The first 6 rows are patterns. Each new row is the sum of 2 different patterns, raised or lowered, with some noise. Before adding, each is slid sideways (what falls off one end comes back at the other) and multiplied by a number that may be negative. Names go in the order of the patterns.
Some rows, each with the names of its patterns after it:
[ -5.4 -11.1  20.7   1.2   2.9  20.9   8.1 -13.5   2.4  15.4  14.5  20.9
  16.6   5.6   2.4  -7.1  -2.1  14.7  -9.7   8.1 -13.2 -13.4  -7.5  -9.1
  16.1  15.2 -17.3 -16.5  13.4  -2.5 -14.7  16.1   2.8 -12.1  11.6 -11.7
 -15.6]
q533
[-20.1   5.8   0.4  14.0  -5.4  14.5  12.3 -15.2  10.9   2.6 -18.0  17.2
 -16.9  -1.4  14.6  -8.8   1.7  14.1  -8.7  20.4  -9.9   0.5  10.1  -5.7
   5.0   6.8  -4.0   4.5  18.1  14.0  -4.9  14.0 -15.7  -9.3  -5.1  14.1
  10.9]
q642
[ -8.1  -6.6  15.6   7.0   8.3 -21.3  17.9   3.0  -3.8   5.4   8.6  -3.1
   5.5  20.6 -11.4  17.6 -11.0 -15.4  -4.9   6.4 -18.4 -19.6 -17.8  11.1
   1.7 -16.1  -4.4   2.0  11.2   6.3 -12.9  -4.9   2.2   9.3  -2.2  -1.7
  14.1]
q132
[ -9.6  -7.8  18.6  -6.6  -8.0  -3.7  14.3 -16.3 -19.2   0.4  -0.5  10.4
  11.0  -9.5  13.2  -8.2 -21.4  14.6  11.8  -1.1  14.3 -19.1 -18.7  -2.4
 -12.1 -15.4 -15.2  19.3  13.8   1.7  18.3   2.1   6.6   0.5  17.4  -2.2
 -14.5]
q152
[-19.0   0.6  -7.6   3.1   1.4 -15.3 -13.5 -11.2  -6.6   3.6 -10.9  20.1
  18.7  -8.1   7.6  11.1   1.8  -2.8   1.9  15.2  21.2   5.7  15.1 -13.6
 -19.2  -1.5 -13.2 -12.4  12.2  -6.0  -8.3 -19.7 -15.4   1.0  10.0  16.8
 -11.7]
q601
[ 11.5  15.1  -5.0  -3.6   8.2   0.9 -16.4  16.0 -15.6  15.7  -7.9 -17.4
  -5.8   0.6  -9.7  -2.6  15.9  -1.6  19.5  18.8  13.6  -8.8  12.5 -18.6
   8.3  -9.0  -2.9 -16.3 -16.2  13.6  11.1   7.4  10.4  -7.9  -6.2  18.8
  14.0]
q24

New rows, each followed by the names of its patterns:
[ 16.0  17.9   3.6   5.3  -2.5  -1.4  13.8  15.9  -4.2  -1.5   7.6  -5.5
   6.9  17.0   6.2  12.6   7.1   6.5  18.6  -3.8  15.3  22.1   9.8  10.9
  22.4   4.5   7.7   3.0 -12.2  -5.5   2.4   4.4 -10.3  10.0   7.7  13.7
   1.8]
q132 q24
[ -6.4  -9.2 -22.4   1.4 -14.8 -10.1  -2.5  12.7 -28.3 -25.9  18.7 -13.8
 -16.4  23.0 -16.1   1.3   6.4 -23.4  -8.7 -10.0 -23.1  19.0 -20.3   7.7
  11.6  -6.4  -9.7  -4.4   4.4  10.5   9.0  -6.1 -10.9   2.6 -20.0   7.6
  15.8]
q533 q642
[-12.5   6.7 -34.2  -5.4 -17.0 -15.0   4.3  -1.1 -10.9   0.3 -23.6 -24.9
 -13.2 -39.5 -31.5 -14.9  -8.7 -31.1  -9.7 -31.3 -17.5 -15.0  -3.4   1.4
 -20.7 -30.3 -11.8 -25.3  -0.6  -2.4 -21.8 -17.1 -31.7 -32.5   0.2  -0.9
 -26.5]
q533 q24
[13.1 25.5  9.5 18.3  9.6 15.6 16.9 12.8 11.5 -6.8 -1.6 16.6 20.2 10.3
 -1.5 16.1 19.1 22.6  3.3 18.1 21.2  8.6 16.7 13.7  9.2 18.2 -0.9 19.1
 24.5 11.3  2.7 29.0  8.5 21.9  9.4 16.9 15.5]
q642 q132
[  3.0 -11.3   6.9  10.3  42.7   6.3   2.2  31.0   6.7  24.0  33.8  21.6
  10.9  13.0 -11.2  44.5  47.7   9.9  15.1  48.6  19.1  30.1  21.3   4.7
  42.6  38.0  22.6  20.3  -7.8  28.4  20.2  -3.5   3.1  34.5  17.2  -7.5
  11.9]
q533 q132
[ 25.1  16.3  18.8 -17.1   3.9  22.4  18.1  -0.7  13.5  17.6  -3.0  14.5
  11.0   6.2  10.1  10.6   9.3  18.1 -19.3  -4.1  -5.9  -4.3   1.9   9.9
   2.8  -5.1   1.1  -7.4 -13.2  -0.5   4.3  16.5   7.4  -6.7  21.9  -4.3
  14.6]
q533 q132
[-13.1 -23.4 -13.4   8.3   7.4 -11.9  11.6 -12.5 -14.5  12.3   9.6   1.9
   7.7  -1.0 -15.9   9.8 -11.0 -30.4   4.2 -16.7  -2.4 -23.6 -31.4  -6.0
  -5.3 -24.0 -11.4   6.8  -3.1  13.0   2.2   1.3 -14.7   8.3 -23.5  -1.5
  -7.0]
q132 q24
[-21.7 -20.0 -32.8 -20.6 -24.0 -31.0 -23.6 -32.7 -29.5 -13.0 -22.2 -51.4
  -1.7 -44.2   0.3 -21.2 -33.1 -21.2 -35.3 -45.6 -12.1   2.8 -36.7  -5.3
   3.3 -25.1 -34.3  -4.1 -49.5  -8.1 -21.5 -22.5 -28.9 -53.1 -14.0 -16.8
 -34.4]
q533 q24
[ 15.8 -21.5 -26.1   4.1  -6.2 -18.9  -4.4  10.7 -18.6  -7.4 -33.9 -23.3
 -24.4   9.9  -5.4 -21.4 -10.0  11.9 -16.4 -14.9  -3.7  11.5  15.1  -4.3
 -25.3 -26.3   4.5  16.4 -10.6  -2.5   0.9 -13.1   1.3  16.1   6.9   5.0
 -26.9]
q132 q601
[ -2.3  10.6   1.3 -12.3 -10.1 -21.9 -12.3  15.8 -17.7   7.1   2.5  -3.7
   0.6  15.7  16.3  11.1 -14.8   0.1  -8.6 -16.9  -1.4 -17.6 -17.0   2.0
  -0.2  -7.8 -21.8 -19.5  -8.4 -25.9   8.9  12.3 -14.8  -1.3  -2.9   0.9
 -13.9]
q132 q601
[ 16.1  -6.9   9.0  22.4   0.0 -11.0 -25.1   1.1  22.4   0.9   0.6 -13.2
  -2.1   9.6  -4.7  11.6   7.9 -19.8  -1.2 -25.0   1.1 -11.0 -12.0  -9.5
  -9.6  -8.3  -1.9 -19.1 -35.7   2.1 -29.9  16.5  24.6   2.2   1.9  21.5
   4.4]
q132 q601
[ -7.5  -8.7 -35.1  -9.2 -23.5 -43.7  -2.9 -25.2 -22.9  -6.2 -36.9 -30.6
 -13.7 -34.2 -17.7 -35.6 -11.1  -8.3 -23.8  -7.5 -16.0 -20.3 -17.9  -1.3
 -13.9 -32.0 -18.3 -34.6 -17.1 -28.6 -16.9 -17.0 -25.5 -27.2 -31.5 -13.8
 -25.1]
q642 q152
[23.8 13.6 14.5 22.3  4.4 12.9  1.6 16.9 37.3 10.8 25.2 36.8 17.6  9.7
  9.4 38.2 31.4 30.9 36.4 19.4 15.8 13.2 13.0 21.5  0.1 28.8 -2.7 14.5
 14.9 11.1 25.9 25.5 12.6 -0.6 29.7  7.5  7.7]
q533 q642
[ 37.6  20.3  25.3 -13.8   5.7  -1.1 -13.1  24.1  -1.2  10.3  13.6   0.2
  37.1  20.6   6.0   3.9  16.1   8.1  22.8 -15.3  33.7  28.2   4.4  17.5
   0.6  -2.3  23.7  -2.3   4.6  18.8   5.5  -8.4  25.6   9.1  32.4  16.4
   5.6]
q642 q152
[  0.1  16.3  15.4  -3.0  23.6   8.8  -5.6  13.3 -22.7   1.5  11.7 -11.6
  12.0  13.0  -8.2  14.3 -13.1   4.8  18.1   7.3   3.3   1.2   1.4   3.6
  22.8  16.0  -7.7  10.2 -17.3  -8.6   1.2  11.4  23.7  -6.2   5.8   8.6
  20.5]
q642 q601
[-15.9  13.0  21.0   8.4  -0.8  16.2  15.3   2.3  -1.6 -10.1  -1.1  -3.0
   7.6  -9.9  12.2   3.9  10.0   3.4   8.0  14.0  -6.0 -12.3   1.7  -0.7
  -0.6   1.5 -12.9   4.9 -12.6  -9.4   8.6   2.3  -6.4   5.3   9.0 -17.0
  18.1]
q132 q24
[-17.5 -15.9   8.1  -9.2  10.8   2.0  -8.4 -20.0   0.8   7.3 -16.4   9.3
  13.0 -19.4  19.4  -6.4 -19.2   1.7  -7.7   5.5   5.9  -9.9  20.7   5.7
 -15.1   4.6   7.6   5.8  15.9   8.5  -8.3  -7.9  -1.9  -9.6  19.9  -0.3
  10.0]
q533 q642
[  4.8  -2.2  -1.1   9.6  -3.3  29.3  -3.6  -8.6   9.7   3.4   8.8  16.1
  -2.0 -20.0   0.7  -3.6  24.3  14.7  10.6  -5.6  16.4  28.0  25.7   1.5
   5.8  13.3  14.1 -11.5 -18.8   2.2   7.1  -1.1  -0.8  -3.0   1.7  -5.9
 -23.5]
q132 q601
[22.2 29.4 17.3 31.8 -3.4 -2.6  5.7  7.8 41.7 26.8 26.1 25.8 28.9 27.3
 21.4 38.9 24.2 12.2 47.8 32.4 13.9 32.9  0.3 24.4 22.6 14.6 31.4 41.6
  5.3 17.5 18.6 21.8 44.0 47.5 43.6 14.9 -1.5]
q533 q601
[  4.4 -27.3  -4.3  -4.5   9.5   9.1 -17.4  12.9 -21.0 -24.3  11.4  13.5
 -23.6  -0.5  21.1 -31.7   1.8  -4.1 -30.3  -0.6  10.0 -16.9 -13.2 -39.7
  -0.8  -9.7 -39.0 -18.3   5.5  -2.1 -17.7 -29.6 -31.2 -22.7  -7.5 -11.7
  -2.1]
q533 q132
[ 27.6  -2.2  -3.3  23.0   6.2  -2.1   0.0 -15.2  12.4  -8.8 -11.1  17.8
  -2.5 -12.1  -1.1 -13.1 -23.6 -12.7   7.0  -4.9  21.0   4.8  15.2 -14.2
   2.3  31.9   3.3   9.5 -20.6   0.9   1.0   2.0  10.8  -6.5  10.4  10.9
 -13.7]
q533 q642
[ 2.2  2.2  9.9  9.9 19.9 25.3 25.5  8.0 46.1 -5.4 20.6 -0.9 29.9 19.5
  8.1  2.8 35.0 21.3 -9.3 15.9  0.5  8.2  8.8 15.2  2.0 36.9 16.0 24.7
 18.9 42.5 27.4  0.0 17.8 16.2 13.4  9.3 36.5]
q132 q24
[22.5 23.0 11.3  7.1 31.4 22.8 58.5 21.8 20.7 32.2 17.8 22.2 32.8 58.9
 38.0 45.8 37.8 28.5 27.7 54.9  8.1 42.5 16.5 23.3 25.0 23.0 50.7 43.8
 32.5 46.2  3.9  6.9 53.0 36.2 29.3 41.4 25.2]
q601 q24
[ -3.4  22.9   3.8 -17.7   5.9   8.4 -31.3  10.1 -12.0   3.5  -3.5 -10.0
  -5.0   5.2 -27.7  -6.5   9.4 -20.1   9.2  23.3   7.6 -23.2  -1.5 -37.4
  -8.0 -16.7  -7.8 -14.4 -18.2  -1.4  14.1  -3.0  14.3  -1.9  -4.2  21.1
  -0.9]
q533 q24
[ -1.0  18.4  -1.2 -17.7  -0.1  -1.6   7.3  21.8  13.0  13.2  18.3  -0.1
 -13.7 -11.1 -13.2 -16.6   7.3  -4.9  -7.8 -21.1 -10.0   2.9   4.6   4.6
  -7.7   7.5  -1.8   9.0 -14.1  20.3  21.9   4.0   6.5 -15.6 -16.1  17.7
   1.3]
q533 q152
[ -3.8 -30.1 -32.6   7.6  -3.7 -36.5 -34.2  26.2   6.4 -18.3  27.7  -0.5
 -10.5   6.0   0.1 -20.8 -25.0 -24.6   6.5  13.5 -10.0   5.0  -1.9  -3.9
 -20.0 -10.8   8.4  13.7  20.0   9.2 -13.3   0.2 -15.5 -12.9  -0.1  13.5
 -17.6]
q533 q152
[-45.4 -40.6 -31.0 -46.0  -8.1 -12.0 -27.6 -26.3 -17.5 -52.5  -2.1 -29.5
 -20.6 -27.0 -18.9 -30.5 -64.3 -32.2 -22.7 -41.8 -23.9 -45.0 -37.2 -30.1
 -17.0  -6.5  -7.3 -28.1 -51.7 -16.6 -22.0 -42.2 -30.6 -28.9   1.6 -38.4
 -46.4]
q152 q24
[-11.4  19.2 -33.2  17.8  -8.9   5.1  18.7 -22.3  -8.6  -1.6 -24.0 -29.6
   6.3 -28.1 -39.4 -32.8 -19.0 -33.6   4.6 -17.0   7.9  -3.4  -5.3  16.2
 -27.6  -5.9  -2.3 -10.0   6.3 -16.8 -40.6  -5.0  -3.8 -34.2  -0.5   8.7
 -30.1]
q533 q24
[-14.0 -15.2   3.8 -10.3 -24.5   7.9 -15.2 -25.0 -15.4   8.0 -12.7  -3.1
 -25.4 -22.2 -17.0 -19.0 -12.3 -33.2  13.3 -10.3 -21.8  -2.2  -5.9 -20.3
 -25.4 -10.7  -7.6 -23.6 -31.0 -22.3   1.9 -10.6 -13.3 -25.4  -5.3 -24.5
 -22.3]
q132 q152
[ 4.4 10.5 24.2 -2.0  0.4 24.5  6.2 17.2  6.5  2.8 22.3 42.1 25.6 21.1
 -5.7 26.9 28.1 28.5 22.8 13.8 11.5  1.9 16.3 12.7 -1.8 31.0 45.0  6.3
 40.5 25.8 29.2 19.9 34.4 46.1 31.3 19.4 30.2]
q601 q24
[-32.1 -32.2   4.0  -2.0   6.7  22.1 -21.3 -16.0   3.7   7.5 -20.5  -7.2
 -13.3 -24.0  18.5 -22.6 -28.3 -15.7  -5.3  -4.9 -24.8  -6.2   9.9   8.9
  -8.8 -14.3  17.1  -3.8 -10.3  20.2   6.9  -6.9  -0.4 -26.2 -13.3 -18.3
 -11.5]
q533 q152
[-10.6  -7.2 -26.9 -25.0   9.5 -16.1 -20.0 -10.1   4.1 -17.3 -28.7 -21.8
 -10.8 -11.4  10.8   2.0   3.3  -2.4 -10.2  -6.7   5.7  -1.7  16.4  -5.7
 -18.2 -14.8 -26.7  -7.6  -1.0   5.4   8.0  -7.0   4.7   6.4   8.4   1.8
  10.2]
q152 q601
[ 17.9  17.6  37.1  29.1  26.3  24.3   9.5  13.3   7.8  28.9   6.5  -2.4
   8.1  44.8  32.2  -0.9  27.4   4.3  18.3  18.5  19.5  24.6   1.7  31.8
  17.0  30.4  24.8  24.8  24.6  17.6  33.4  27.0 -18.4  50.8   4.4  13.0
  36.7]
q642 q132
[21.5 26.3 37.6 20.7 17.4 42.8 -1.0 27.3  2.0 12.3  9.4 39.5 -1.7  7.7
  6.3 43.7 34.2 -2.5 10.6 18.9 25.8 33.3 11.7  4.9 15.0 23.6 10.8 21.5
 38.1  7.9 15.1 49.2 17.2 39.6 -8.7 44.4 34.8]
q132 q24
[ -3.3   7.8  10.9   1.1  22.9  -6.1  -1.8  -7.9  -5.7 -22.1  -8.3 -24.2
   1.5  10.2   9.1  21.4  13.6 -20.1  -4.7  25.5  21.5  25.0  22.4  -1.8
  -3.0  -2.9  -3.6  -2.9   2.2  -9.3  -0.6 -20.5 -22.9 -14.7  11.5   3.0
 -18.8]
q533 q24
[ 47.5  15.5  -0.3  22.4  11.6  16.8   9.5  17.6  15.2  37.1  34.5  37.8
  14.4 -12.9  23.1  15.2  12.1  15.4  27.5  28.5   1.0   6.1   8.7  17.1
  40.7  -2.4  10.2  38.2   0.1   9.9  19.7  -6.8  24.3  26.5  14.9  32.8
  23.2]
q152 q601
[ -2.8 -12.5  21.0  17.4  -1.1   1.7   6.1 -21.6  -6.6  24.2 -14.8   7.5
  13.8  14.4   0.7 -31.6  -0.7  -1.7 -12.5  -0.2   7.8   5.8 -18.9 -27.5
 -10.2  -7.7  -5.2   8.5  -3.6  -9.4 -15.0   3.3 -16.3   3.6  26.2  16.8
  10.6]
q533 q152
[ -5.0 -10.3  10.9   8.9   5.9  28.1   5.6  -7.5  17.3  -1.8   0.7   7.0
  -5.4  16.8   6.9   9.6  25.6  10.0  11.9  21.7  15.0  22.9  28.8  21.8
  13.4  12.2  13.0  19.3  21.3  10.3   8.0  -9.6   0.5  -2.4  -3.8  26.7
  16.7]
q533 q601
[ 19.2  31.9  30.6 -20.2 -15.0   0.4 -17.8   8.6   3.9  -6.0 -19.9   0.3
   8.8  18.3  15.8 -16.1  11.6  25.2  -0.3   2.9  11.8  29.1  16.4   9.8
  -3.3   1.5  16.0 -16.5  15.4  12.4 -20.1 -13.8  12.9 -15.6  34.4  17.8
  13.1]
q152 q24
[  3.5   4.6  18.7  55.5  34.1  32.4  19.6  -0.7  21.3   4.2  19.8  27.5
  -2.5   0.3  -8.6  18.2  11.0  19.1  31.7  17.1 -16.0  -0.2   9.8  19.0
  26.2  12.3  -5.7  17.9   2.4   2.1  19.0  47.2  34.1  21.4   8.3  11.7
  15.6]
q152 q601
[21.6  4.1 11.2 26.4  6.0 -8.3 16.3 12.3 28.1 -0.4  0.2 13.4 24.4 13.6
  6.7 25.4 17.9 35.7 28.2 24.6 20.0 20.2 -0.6 33.4 15.0 19.3 -9.3 16.8
 27.4 23.0 25.0 29.4  8.7 15.5 42.6 18.8 36.2]
q132 q24
[ -8.2   0.5   4.8 -11.7  17.4   5.2 -13.3  -2.9  18.6 -17.7  -5.2  10.8
   6.0  16.7  -1.7  -5.4  11.6 -16.5 -19.7  19.9   9.8  -6.8   4.8 -24.1
 -22.0  -2.8  -7.6  -6.0  -8.4   8.7  17.2  -1.3  24.1  11.5  10.5   7.1
   5.8]
q533 q152
[  4.0 -11.3  11.5  10.1  23.0   1.3  -2.3 -28.9  16.2 -10.2 -14.2  -3.9
 -12.7   2.9  16.7  -3.6  -1.9 -11.0 -14.1  29.0  13.2  11.9  26.9   0.0
 -13.6   7.0  10.2  -5.6  27.8  -3.4  16.8  -6.9 -21.6  -7.0   8.5 -17.3
   2.6]
q533 q24
[-12.7 -15.7 -58.7 -30.8 -47.1 -38.6 -15.6 -39.2 -43.4 -29.3 -49.0 -17.7
 -38.9 -39.8  -7.0 -21.2 -33.4 -18.8 -26.1 -26.3 -18.1 -17.5 -24.4  -1.8
 -42.4 -28.1 -47.8 -35.6 -22.9 -60.6 -35.9 -20.9 -23.4 -45.1 -34.9 -32.7
 -43.7]
q642 q601
[ -8.7  32.6  -5.1 -12.5  26.7   2.6  -2.0  16.5  13.1  -4.6 -13.0  -1.1
  -4.7  14.0  35.3  36.0   2.5  17.0  42.9  -3.5  18.4   8.4  37.2  14.9
   2.0  18.5 -11.9  22.1  48.9  -2.7  35.8  12.4  -0.9  36.3  25.3  11.7
  27.0]
q642 q601
[-16.5   4.8 -27.7 -28.4 -10.6 -18.5   1.6   4.6 -20.6 -23.3  -3.8 -20.0
 -22.8  -1.8   2.6  -8.4   2.7 -11.1 -15.0 -17.6 -13.2  12.8   3.1   3.0
   9.4  -3.8 -26.8   0.5  14.5   4.3  13.2   6.3  -2.8   1.6  -6.4  -3.3
   7.6]
q533 q601
[  8.2  -7.5 -23.3  -5.1  -4.9 -12.5 -25.3   0.6  -6.9 -20.2  -3.3   4.7
  -6.2  -0.4  -3.2 -13.1   7.9 -15.9 -28.4  -4.9   5.3 -23.4 -22.9 -29.3
  -5.0  -2.5 -27.0  -6.6   2.6  -9.0  -9.3 -17.1 -19.4   2.3   8.7  -9.3
  -4.5]
q132 q152
